The rows come from 4 hidden closed curves, with some noise, and rows from the same curve form a group. Each curve winds through 8 dimensions. The rows are also pushed far along 4 directions, which tell nothing about the answers.
(in the rows, 128 means zero)
Some rows, each with its group after it:
[115 163 149 131 149 198 118 145 122 133 127 152 123 113 143 127 155 125
 133 161] | (1)
[110 150 106 162 134 204 100 166 123 185 128 102  81 124 157 128 110 142
 126 165] | (2)
[ 87 173 134 161 122 138 136 182 129 164 124 134  88 155 119 148 116 144
 102 132] | (1)
[141 105 131 152 108  93 188 140 144 160 172  83 144 121 125 118 115  83
  95 137] | (1)
[ 87 110 100 125 102 135  81 152 108 125 128  96 101 102 107 152 109 111
 137 125] | (0)
[107 173  78 138 121 184  91 117 103 126 121 100 110 125 164 118 162 176
 157 144] | (2)
[ 95 123 126 125 122 154 142 137 142 149 122 121 131 126  95 143 114 122
 119 132] | (1)
[184  53 146 133  95 115 165 128 119 140 175 115 148 128  75  72 103 109
 121 127] | (3)
[141 122 143 147 136  90 185 150 125 149 143 117 131 140 130 102 106 113
 108 147] | (1)
[130 166 131 128 163 160 127 123 143 132 117 132 127 110 174 123 149 132
 167 168] | (1)
[178  87 176 131 140 138 112 113 134 141 127 140 155 128 137 106 124 139
 126 137] | (3)
[114  90  94 151  80 182 121 122 104 146 123  75 132 135 107 119 134 148
 116 122] | (3)
[157 140 140 141 140 136 111 109 125 125 124 152 144 139 136 117 148 150
 103 127] | (0)
[ 98 108 129 107 114 104 120 127 106  96 120 105 133 110  71 127 112 106
 124 102] | (3)
[108 152 173 150 133  83 103 170 150 121 115 145 129 153 116 155 135 144
 123  98] | (0)
[164 123 102 114 145 159 162  87 106 118 131  95 151 128 179  80 145 161
 169 149] | (3)
[ 82 126 172 148 112 116 111 192 159 161 145 125 115 139  61 183  92 101
  76  83] | (1)
[193 124 160 126 168 129 173 136 125 125 142 145 125 144 174  88 121 120
 142 125] | (2)
[125 142  88 121 127 247 109  87  98 138 119  86 121 108 134  73 148 171
 160 159] | (0)
[140 121  64 117 114 145 137  86  86 110 116 101 126 144 124  93 130 176
 144 119] | (2)
[152 106 118 153  87  83 157 125 136 139 142 133 119 141  89 133 117 117
 112 124] | (0)
[142 103 116 128 135 196 126 141 135 173 147 160 141 133 126  81 113 150
 142 184] | (0)
[132  84 114 155 121 163 182 154 151 209 175  98 165 149 127  92  97 123
  74 160] | (0)
[143 136 170 127 170 185 143 167 129 160 139 198 131 141 122  74 115 133
 107 177] | (3)
[167 135 126 123 157  99 140 109 152 143 149 130 129 116 150 105 108 128
 147 151] | (2)
[149 164 134 112 170 138  74  92 101  81  96 169 145 124 179 120 174 169
 142 137] | (0)
[125 136 137 162 108 213  93 174  97 176 158 135 108 122 101  89 131 152
 111 179] | (3)
[114 177 183 142 180 118  70 157 154 104  95 163 137 112 184 176 167 117
 142 132] | (1)
[142 125 104 104 127 178 125  84 101 119 130 127 147 126 125  72 142 171
 148 146] | (0)
[174 121 151 135 116 127 155 103 108 158 157 110 118 122 131  96 113 128
  98 146] | (3)
[133 127  61 113 105 147 144  81  71 136 137  90  93 116  80  71  94 153
 114 140] | (2)
[173  58 104  82 124 109 185  53 149 134 134 109 153 120 107  96  86 110
 149 121] | (0)
[116  90 123 128 107 164 162 127 133 165 157 115 162 137  91 116 114 119
  77 131] | (3)
[101 165 170 145 131 122  89 160 140 105 122 163 129 122 129 183 164 110
 110 115] | (1)
[181  86 154 134 133  77 165 143 137 126 150 142 137 160 126 146  97 102
  82  75] | (2)
[ 97 152 154 117 165 127  80 130 144  86  79 176 163 149 141 160 164 152
 123  97] | (2)
[134 178 144 115 173 156  62 120 105 106 100 172  93 117 150 139 133 147
 125 129] | (2)
[110 136 145 142 128 127  67 165 125 111 109 178 112 121 133 188 147 107
 113 128] | (0)
[171  99  96 105 105  52 191  83 101  94 136  96 129 132 119  77 115 133
 163 114] | (2)
[119 163 142 138 161 152  73 152 106 100  76 145  90 146 165 175 140 144
 122  90] | (2)
[145 102 182 110 143  49 130 136 173 123 115 190 144 160 100 153  98 122
 114  91] | (0)
[147 139 158 118 159  90 115 124 124 100 103 168 123 149 142 162 124 126
  94  84] | (2)
[106 180 149 133 151 126  81 146 137  94  93 189 132 133 158 170 179 146
 150 135] | (1)
[128 111 122 126 103  21 101 123 121  71 114 128 131 133  77 158 122 126
 132  73] | (2)
[102 118 137 118 125 113 126 150 133 145 125 121 105 137 110 133  92 122
 121 112] | (0)
[102 133 126 150  75 111 110 150 105 125 167  82 127 113  85 165 139 111
  85  94] | (3)
[143 165 163 153 144 108 157 173 150 155 152 181 122 156 146 128 131 134
 108 150] | (1)
[ 93 100 107 131  77 147  63 115  76  89  94  64 103  99  73 137 133 130
 149  92] | (3)
[ 72  79  89 138  68  74 122 156 112 106 126  53 139 139  60 148 110 119
 121  66] | (1)
[166  87 130 144 119 179 122 116 131 151 126 126 139 132 130  98 129 145
 139 146] | (3)
[124  94 102 114  99 155 114  75 122 110 127  77 155 111  88 116 136 135
 130  98] | (0)
[ 81 105  90 131  96 134 111 126 105 127 115  95 139 122  82 126 125 142
 122 133] | (1)
[144 179 156 130 155 122  96 108 106 106  96 142  96 117 172 139 148 144
 136 130] | (3)
[178 129 152 140 175 150 124 148 135 154 155 171 142 126 184  99 129 122
 112 173] | (0)
[149  94 135 138 126 137 177 157 136 165 166 162 169 154 104  78 113 137
 106 168] | (1)
[127 129  88 125 121 127  93  81 115  90  73 122 127 130 139 146 154 165
 170 121] | (3)
[108 123 167 128 144 102 110 135 135 142 106 132 139 130 115 151 108 126
  91 124] | (3)
[154 130 133 141 176 140 167 143 149 174 143 133 159 152 196  70 118 152
 123 180] | (1)
[ 75 172 117 167 111 137  82 182  97 117  88 118  81 144 131 153 149 155
 130 117] | (2)
[126 117 156 134 123 128 165 147 134 139 152 111 130 134 110 120 115  94
  85  97] | (2)

New rows, each followed by its group:
[117 124 127 128 140 108 128 126 131 130 106 100 108 129 119 155  96 108
  98  93] | (2)
[168 101 115  97 125  74 154  72 153 112 176 119 177 117 104 101 120 120
 129 108] | (2)
[145 135 153 108 164  73 135 100 128 113 101 134 138 124 145 126 114 137
 134 133] | (3)
[143 167 166 152 166 123 108 133 146 136 106 157 127 156 151 120 137 166
 114 122] | (0)
[167  75 145 132 132 147 170 120 169 181 163 140 169 150 107  92  97 122
  86 129] | (0)
[122 109 103 106 135 147 161 103 117 162 145  61 124 122 141  83  87 129
 116 126] | (0)
[107 118 183 141 124  82 111 180 171 148 113 176 114 158  87 180  99 113
  93  92] | (0)
[ 90 157 135 166 130 210 162 190 141 186 141 132 116 140 134 129 131 119
 103 172] | (1)
[160 130 130 115 148  79 171  95 125 131 127 112 132 123 144 101 105 133
 137 144] | (3)
[170 129 162 136 125 128 158 123 119 151 155 160 122 137 125 101 124 126
  86 142] | (3)
[149 123 130 142 108 182 141 129 126 161 143 158 112 141 103 103 127 139
 108 150] | (0)
[ 90 174 100 122 122 173  59 107 107 131 120 115  93  92 137 147 144 144
 137 153] | (2)
[141 119 134 126 142  94 121 143 149 123 144 114 139 130 135 116 117 130
 160 114] | (1)
[144 120 167 138 135  73 161 153 169 123 129 175 164 152 134 155 142 117
 132 129] | (0)
[ 73 129 148 171 110 195  61 177 141 150 122 126 142 143  87 166 149 136
  73 101] | (0)
[184 101 150  97 133  73 206 107 150 118 172 165 175 159 127  92 119 125
 122 110] | (1)
[179  85 163 112 153  81 176 154 153 162 186 159 157 142 137  85  82 105
 108 146] | (0)
[121  99 139 162  92 136 159 186 120 158 165  80 105 133  85 116 100  88
  95 104] | (2)
[153  66 125 130  84 121 114  93 126 129 135  75 135 105  86 132 114 110
 131 100] | (3)
[109 139  80 177 106 176 138 146 110 175 140  72 121 132 136 106 135 150
 108 166] | (0)
[187 167 129 104 174 115 129  56 114 103  90 140  97 107 190 104 135 149
 180 153] | (3)
[152  85 171 113 154  80 157 118 183 142 131 149 167 147 123 141  92 101
  95  95] | (0)
[152 132 125 152 129 102 110 109 134 111 102 136 124 125 137 151 145 132
 135 130] | (0)
[105 127 106 162 137 173 156 160 122 195 138  85 134 144 155  84 110 146
  90 170] | (1)
[121 123 113  89 153 123 125  79 119 123 101  99 126 128 141 102 101 155
 142 114] | (0)
[152 156 161 127 170 119 107 109 120 134  86 171 116 137 164 118 128 167
 129 161] | (3)
[185 132 124 111 158 124 145 105 109 138 146 184 120 136 118  65 100 156
 115 162] | (2)
[179 147 158 115 156 117 152 110 152 144 166 187 151 134 169 100 139 132
 115 160] | (2)
[ 83 171 149 171 130 120 110 193 124 135 104 125  93 150 135 153 137 130
 110 117] | (2)
[128  97 142 120 103  93  94  85 110 105 105  60 129  99 110 156 123 118
 122  87] | (3)
[177 162 157 103 192 138 136 104 117 114 116 177 116 133 179  99 127 143
 128 137] | (2)
[ 70 164  97 158 117 169  48 162 102 111  89 127 109 152 117 167 157 176
 114 100] | (2)
[159 128 151 133 157  71 180 130 134 129 133 133 147 133 154 104 120 116
 127 149] | (1)
[139 154 184 160 145  84 116 171 150 118 112 179 108 148 135 176 139 105
  95  99] | (3)
[146 185 137 130 159 175 140 134 125 139 153 165 118 124 169 111 152 137
 127 161] | (3)
[136 105 110 126 117 148  99  91 111 104  89 115 144 132 137 130 152 160
 154 120] | (3)
[127  98 133 155  92 134 176 166 118 148 159  74 111 144 104 127 106  91
  90  85] | (2)
[187  85 131  80 158 110 179  71 147 143 145 151 156 112 140  70  89 120
 153 171] | (2)
[132 118 115 120 112 131 182 131 125 131 153 135 147 153 119 106 130 133
 121 122] | (1)
[127 155 116 176 146 169  73 148 117 146 113 133 121 125 165 137 153 149
 108 162] | (0)
[124 108  98 177  72 125 132 134 127 153 137  82 110 126  89 154 127 107
  93 115] | (0)
[111 134 114 156 120 193  75 143 110 120  89  86  96 115 139 137 148 140
 164 123] | (3)
[140 178 145 118 165  99  94 102 116  68  65 155  93 119 168 158 155 133
 167 107] | (3)
[125 157  87 168 120 221 148 152 111 209 148 135  99 146 139  76 122 178
 112 213] | (3)
[150 116 117 131 131 106 193 124 142 171 162 111 131 128 117  94  88 116
 114 157] | (3)
[146 150 169 127 164 152 136 157 152 167 118 190  97 153 144 105 102 147
 138 158] | (0)
[136 124 114 139 107  79 148 110 113 116 111  92 114 137 125 135 124 133
 127 107] | (3)
[ 79 178 111 157 116 185  85 169 123 165 135 122 100 150 140 136 144 167
 102 132] | (1)
[143 124 160 165 122 141 115 164 135 147 105 182 107 158 114 135 132 133
  98 131] | (3)
[106  88 147 133 106  77 111 182 142 142 156 123 132 131  91 163  93  89
  90  99] | (0)
[112 128  96 121 106 180 113 124  86 144 128 104  83  96 101  82 112 137
 153 175] | (2)
[113 101 112 162  78 149 123 170 119 159 160 117 106 117  94 158 116  87
  76 134] | (0)
[174 142 148 105 156 107  90 107 118  88 117 186 127 130 168 143 150 145
 144 119] | (2)
[ 96 164 123 106 144 163  40 100 105  80  57 170 115 126 130 147 161 182
 163 121] | (0)
[ 91 143 124 139  90 126  63 137  90 105 130  94 120 103  92 163 152 134
 112 104] | (3)
[151 157 155  75 180 105  93  71 107  45  67 192 130 115 150 127 156 143
 169 114] | (3)
[150 152 104 128 151 192 149 116 106 177 140 153 119 128 144  50 115 181
 140 219] | (3)
[120 118  87 128  95 138 133 103 126 143 173  79 141 114  87 108 123 127
 111 118] | (2)
[110 155 123  91 170 138  85  83 121  63  67 153 157 133 162 132 168 168
 166 106] | (2)
[110 103 124 103 119  67  77  91 126  70 110  68 153  99 102 158 129 114
 152  62] | (0)
[ 85 120 125 155  92 158  71 182 118 154 124 136  96 123 104 164 128 123
 111 143] | (2)
[129 119  95 121 115 110  78  90 102  84  99 110 118  94 130 165 145 113
 143 115] | (0)
[ 85 105  95 103  77 118 141 104 113 130 139  34  98 104  48 144  79 106
 122  74] | (1)
